The groups are shells around one centre, one inside the other: the same stretched ball of 6 dimensions in 6 sizes.
(in the rows, 128 means zero)
Some rows, each with its group after it:
[127 117 166 160 136  62 160 167 180 116 144 168 152  83 212  84 192 129
 157 116 146  87 134 167 116 151] => fum
[148 109  92 100 113 174 127 118 109 159 135 119 137 124 139 201  52 170
 105 121 136 182 103  96 154 107] => povik
[126  70 109 140 116  83 165 141 142 163 148 150 129 136 148 116 139  98
 140  99 166  97 130 187 141 138] => sedu
[127 108 119  94 122 127 152 134 139 143 149 140 159 111 181 183  92 174
 134  96 130 153 114 150 137 125] => Kude
[165  75 121 160 107 120 136 139 140 195 145 139 131 117 165 147 116 126
 134 123 168 150 106 119 154 129] => puseb
[147 120 122 148 142 171  86  98 114 154 134 136  94 138 105 140 114 135
  94 180 129 144 144  95 151 118] => povik
[ 96 142 142 125 161 119 137 119 134  64 132 150 133  94 151 105 133 167
 101 133  91  97 168 141 125 137] => fum
[129 154 110  71 125 147 129 141 140 130 139 140 146 132 163 184 110 155
 141 125 142 150 104 147 121 109] => sedu
[153 109  89 142 126 166  91 106 107 177 128 132  76 173  71 133 119  85
 102 179 166 129 130 115 151 109] => povik
[138 151 135  97 129 149 128 141 145 122 138 139 159  94 192 181 103 189
 132 127 122 167 106 109 127 117] => puseb
[162 106  78 145 114 164  94 116 107 189 125 129  73 180  66 131 121  65
 108 179 185 128 117 113 151 105] => Kude
[120 126 142 134 162 130  93 101 139 147 151 164  91 161 111 114 174 112
 122 178 130  98 169 175 132 133] => povik
[142 138 101 120 113 122 135 160 143 136 124 141 123 136 142 124 145  94
 142 139 178 113 101 139 121 114] => Kude
[ 97 179 172 109 160  74 146 166 187  63 141 178 153  96 207  88 213 142
 164 133 123  71 146 195  88 143] => Kude
[149 114  85 108 122 170  92 107 112 193 140 135  86 190  80 168 112  93
 119 168 170 143 119 142 147 104] => nef
[159 116  81 126 107 150 112 136 122 182 127 132  96 169  99 142 124  76
 128 158 190 131 101 128 140 105] => sedu
[ 99 138  90  94 151 139 111 105 114 116 133 149  83 187  65 115 145  85
 109 161 141  79 161 191 126 116] => Kude
[ 91 129  89  90 144 123 139 116 117  98 132 145 105 164  89 116 130 102
 110 130 135  78 156 191 125 121] => sedu
[134 113  79  93 107 158 153 133 107 126 125 114 149 110 143 186  45 166
 103  98 136 165  99 100 147 107] => puseb
[ 89 152 120  81 144 108 161 144 143  64 133 149 153 107 165 130 128 157
 128 103 114  97 139 175 111 127] => puseb
[160 143  81 113 117 197  90 117 102 155 117 117  98 152  91 171  82 122
  99 175 156 165 102  74 146  93] => nef
[ 93 139 116  92 137 108 172 144 135  62 129 141 160  91 171 131 108 168
 117  91 110 105 136 156 119 129] => puseb
[151  90  89 129  95 137 165 148 118 144 124 115 154  91 165 166  57 155
 111  91 152 162  90  86 153 116] => nef
[172 103 103 117 104 167 114 130 127 201 142 127 131 135 151 199  81 146
 129 136 165 188  87  99 153 108] => Kude
[127  80  65 133 119 145 134 106  91 150 126 123  91 162  66 127  84  91
  87 132 154 111 139 134 159 115] => sedu
[126 158 111  79 137 181 116 117 116 103 129 126 142 110 147 192  69 195
 101 136 105 171 119  96 135 106] => povik
[129  81 165 156 152 101 121 108 154 171 167 167 123 124 165 126 161 145
 133 137 124 117 164 176 146 151] => Kude
[114 131 178 138 162  88 123 131 174 125 158 178 131 115 184 104 200 141
 150 146 122  92 162 190 117 150] => puseb
[123  98 108 108 129 142 142 113 117 136 142 132 139 118 144 170  76 169
 105 108 119 148 132 133 150 123] => puseb
[168 129 102 134 120 196  91 112 105 159 122 116 110 123 117 176  71 154
  92 169 139 183 106  50 156 102] => fum
[101 120 136 127 151  83 142 133 153 112 146 167 118 139 141  88 184 103
 138 132 138  66 162 206 118 142] => povik
[147  83  66 123  96 139 148 135 109 171 127 120 118 147 110 154  78 100
 113 112 177 137 100 125 153 110] => nef
[130 136 195 153 150  94 144 152 178  98 147 163 175  44 247 122 159 205
 142 120 100 134 137 120 121 151] => sedu
[115  82 146 158 145  95 150 119 140 125 148 153 134  98 163 107 134 151
 113 112 114 103 162 155 145 150] => nef
[120  98 137 159 151 112 122 109 133 133 143 155 104 129 123  96 153 119
 109 149 126  93 168 155 142 141] => povik
[140  94 125 159 120  83 146 153 156 161 141 157 119 132 153  93 175  82
 149 129 178  90 125 170 131 138] => sedu
[108 169 168 130 159 104 138 149 163  57 131 160 151  71 198  98 168 172
 129 138 102 100 148 134 108 139] => fum
[162 116  73 105 101 171 113 131 113 187 129 122 110 163 108 181  87 106
 123 145 180 163  88 111 147  98] => fum
[152 119  67  93 104 171 116 127 109 176 129 122 109 169  99 182  83 106
 120 141 175 156  93 123 144  97] => fum
[118 130 179 129 155  95 136 136 172 117 157 169 155  89 211 129 168 177
 146 126 110 118 149 167 121 148] => puseb
[ 89 136 133 118 152  85 157 140 149  71 135 160 133 113 153  86 166 126
 127 118 121  66 160 188 113 140] => nef
[ 99 145 127  92 152 147 140 114 121  67 132 136 151  89 159 157  84 204
  95 115  81 136 149 122 131 125] => fum
[117 145 120  81 125 115 156 155 151 108 138 146 161 110 186 160 122 158
 147 103 138 129 109 162 115 121] => nef
[130 157 110  82 132 183 121 122 115 101 126 121 150  98 156 197  58 204
  99 130 104 179 111  81 136 105] => nef
[121 141 201 165 168  88 123 137 179  98 150 176 144  72 212  88 199 170
 139 151 102 100 164 147 117 155] => Kude
[133  80 109 136 133 126 117 105 125 186 152 149  96 170 102 134 135  97
 121 144 156 113 147 174 150 128] => povik
[ 94 125 159 139 156  61 158 147 169  86 146 174 139 104 179  71 197 125
 144 118 124  58 166 204 111 154] => fum
[119 166 172 130 159  90 116 151 182 107 145 179 127 120 182  90 222 119
 162 164 139  82 147 184 100 140] => sedu

New rows. What belongs after each?
[134 134  90  82 112 162 144 137 117 121 127 119 153 109 155 192  58 174
 113 107 133 169  96 102 138 105] => puseb
[115 111  93 105 142 150 110  96 109 148 141 142  91 178  77 143 116 108
 104 152 138 111 153 169 143 117] => povik
[133 163 121  95 122 140 144 158 144  94 124 133 163  85 191 163 103 176
 130 118 131 152  97 103 119 113] => puseb
[155 142 112 111 105 134 142 168 149 140 127 134 153 103 186 162 114 142
 146 122 166 155  79 107 125 112] => Kude
[164  79 148 162 111  94 145 154 167 194 154 153 149 101 207 142 146 136
 158 114 168 145 105 139 143 140] => Kude
[118 144  82  64 129 173 123 115 107 122 131 126 126 150 112 189  73 153
 107 130 128 150 119 136 134 101] => nef
[124 121 156 138 160 109 100 113 158 159 159 174 100 157 135 110 196 108
 142 170 140  94 164 194 126 140] => nef
[141 139 160 145 154 133  88 119 155 154 149 164 106 136 148 122 180 129
 136 183 136 121 147 144 128 132] => puseb
[121 110 166 154 157  83 118 126 169 152 160 179 111 140 157  90 210 105
 150 154 142  79 166 203 124 150] => nef
[128 122  93 120 147 172  82  86 101 155 134 139  68 188  52 134 122  94
  93 186 141 115 157 142 147 111] => fum
[116 132  95  90 122 158 161 131 107  74 118 113 165  75 163 178  35 206
  88  90  99 162 114  83 141 112] => sedu
[139 131 137 146 146 160 105 110 123 119 131 136 120 100 142 138 107 169
  94 160 109 147 142  84 145 124] => nef
[ 97 117 103 115 144 129 148 113 110  81 127 135 124 117 116 119  97 147
  89 117 107 101 158 141 139 127] => fum
[109 162 131 103 169 168  86  93 120  99 136 148 101 143 105 140 129 155
  96 179  98 122 166 135 129 118] => sedu
[164  91 106 147 112 136 113 130 133 203 142 141 105 155 125 145 130  94
 133 151 181 139 110 132 149 119] => puseb
[135  98 141 143 119  75 165 164 168 147 147 158 154 100 202 117 159 126
 158 101 160 109 116 168 126 142] => nef
[121 161 181 122 164 120 111 131 169 105 151 168 145  95 199 133 172 181
 141 154 104 125 149 148 114 139] => povik
[117 149  90 104 125 136 146 145 121  83 113 130 129 117 128 124 107 126
 110 126 140 110 119 123 123 112] => nef
[137  58 100 138 123 137 130  99 111 189 150 135 109 151 109 156  90 125
 105 122 144 138 140 148 166 128] => sedu
[122 178  96  88 133 173 124 134 114  69 109 122 133 106 132 154  84 164
  97 143 117 142 115  86 123 101] => fum
[ 99 115 175 154 154  58 174 151 171  71 145 167 164  59 218  78 172 168
 135  97 104  78 162 170 119 161] => Kude
[130 123 152 144 156 145 104 104 133 128 144 149 119 109 147 135 128 169
 104 159 104 136 158 116 143 133] => povik
[140  67  85 151 103 102 161 142 123 164 132 134 118 136 123 114 114  85
 121 106 177 105 118 148 150 127] => Kude
[173  94  88 148 122 194  68  87  97 219 137 127  66 187  59 163  98  93
  95 195 167 162 125  95 168 104] => Kude
[130 126 107 109 113 110 161 161 144 121 130 139 151 108 173 140 119 133
 140 103 156 123 103 143 124 121] => puseb
[132 110  82 138 120 133 133 130 112 133 119 131  98 147  92 108 118  84
 105 143 164 101 128 129 141 116] => sedu
[140 130 125 107 140 173  99 104 122 151 144 137 123 131 138 184  94 173
 109 153 118 167 130 112 145 115] => povik
[127 101  55  96 106 152 148 125  96 140 122 117 117 153  92 160  64 111
 101 111 159 131 111 132 148 105] => nef
[137 135  62  96 121 203 107 103  80 125 113 107 102 148  73 177  45 140
  74 153 132 161 117  76 152  92] => nef
[122 138 103 124 126 127 147 145 126  88 116 133 131 106 139 114 115 129
 110 127 138 109 123 116 127 119] => nef
[169 116 100 110  98 165 129 144 128 176 133 121 148 113 170 202  69 161
 129 122 160 192  76  84 147 105] => Kude
[135 153 109 112 146 156  77 113 131 158 137 154  74 193  79 126 171  76
 129 198 164 106 140 163 125 110] => Kude
[107 116 161 130 143  67 168 154 173 103 151 167 161  87 211 106 171 153
 152  98 125  91 144 189 116 151] => puseb
[123 147  99  74 120 155 147 140 124 102 127 125 158 104 164 186  70 180
 117 106 124 159 103 115 130 108] => puseb
[174  54 107 176 110 141 111 112 120 227 146 134  97 149 115 145 109 100
 115 149 174 151 120 113 171 125] => fum
[123 183  72  51 125 200 117 126  99  86 111 112 132 132 113 196  53 168
  96 141 123 165 100  89 126  86] => Kude
[126 109 165 156 161 112 105 108 152 151 157 168 108 131 147 108 178 132
 127 163 123 104 169 167 136 145] => povik
[133  52 124 177 130  95 144 115 131 172 149 150 110 130 129 100 137 105
 115 122 148  99 155 160 158 146] => sedu
[131 132  86  86 131 189 105 100  98 140 131 122 112 151  98 189  65 154
  93 148 125 162 125 110 147 101] => puseb
[161 167 109 101 124 185  85 132 130 155 127 133 114 145 131 179 115 135
 127 179 157 169  95  93 129  97] => Kude
[160  67 127 184 110 111 151 141 135 164 136 134 139  83 175 123 106 141
 116 112 151 142 116  93 159 137] => sedu
[151 135 141 135 144 167  84 109 133 158 142 144 110 130 138 157 127 154
 114 178 128 157 134 103 142 119] => puseb
[106 127 102  97 139 159 144 109 102  80 126 122 143  96 135 163  54 193
  80 110  90 145 142 104 145 117] => sedu
[117  90  86 121 130 157 141  98  89 117 128 118 121 120 103 152  50 159
  72 114 111 138 145 107 161 119] => Kude
[161 122 116 132 121 178 107 119 117 155 130 122 130 105 149 179  74 173
 101 149 130 184 108  63 153 111] => puseb
[151 125  70 112 112 192 112 115  91 142 114 109 110 137  94 175  52 137
  85 148 145 167 104  69 154  96] => puseb
[129 166 185 127 167 132  92 124 168 119 152 169 132 106 187 135 180 174
 140 175 107 131 150 140 116 135] => sedu
[129 121 108 110 143 176 100  92 106 141 138 132 108 143 104 169  85 156
  91 155 115 151 144 116 151 114] => puseb
[ 95 120 157 127 156  77 156 135 161  92 150 168 145 102 181  98 170 149
 136 112 112  80 165 194 119 150] => puseb
[153 113  82  92 102 164 129 133 118 175 135 122 133 143 136 198  71 139
 125 121 163 173  87 116 146 102] => sedu
[150  80 136 175 129 126 130 119 130 157 140 139 126  96 157 127 110 151
 105 132 130 141 137  99 158 137] => povik
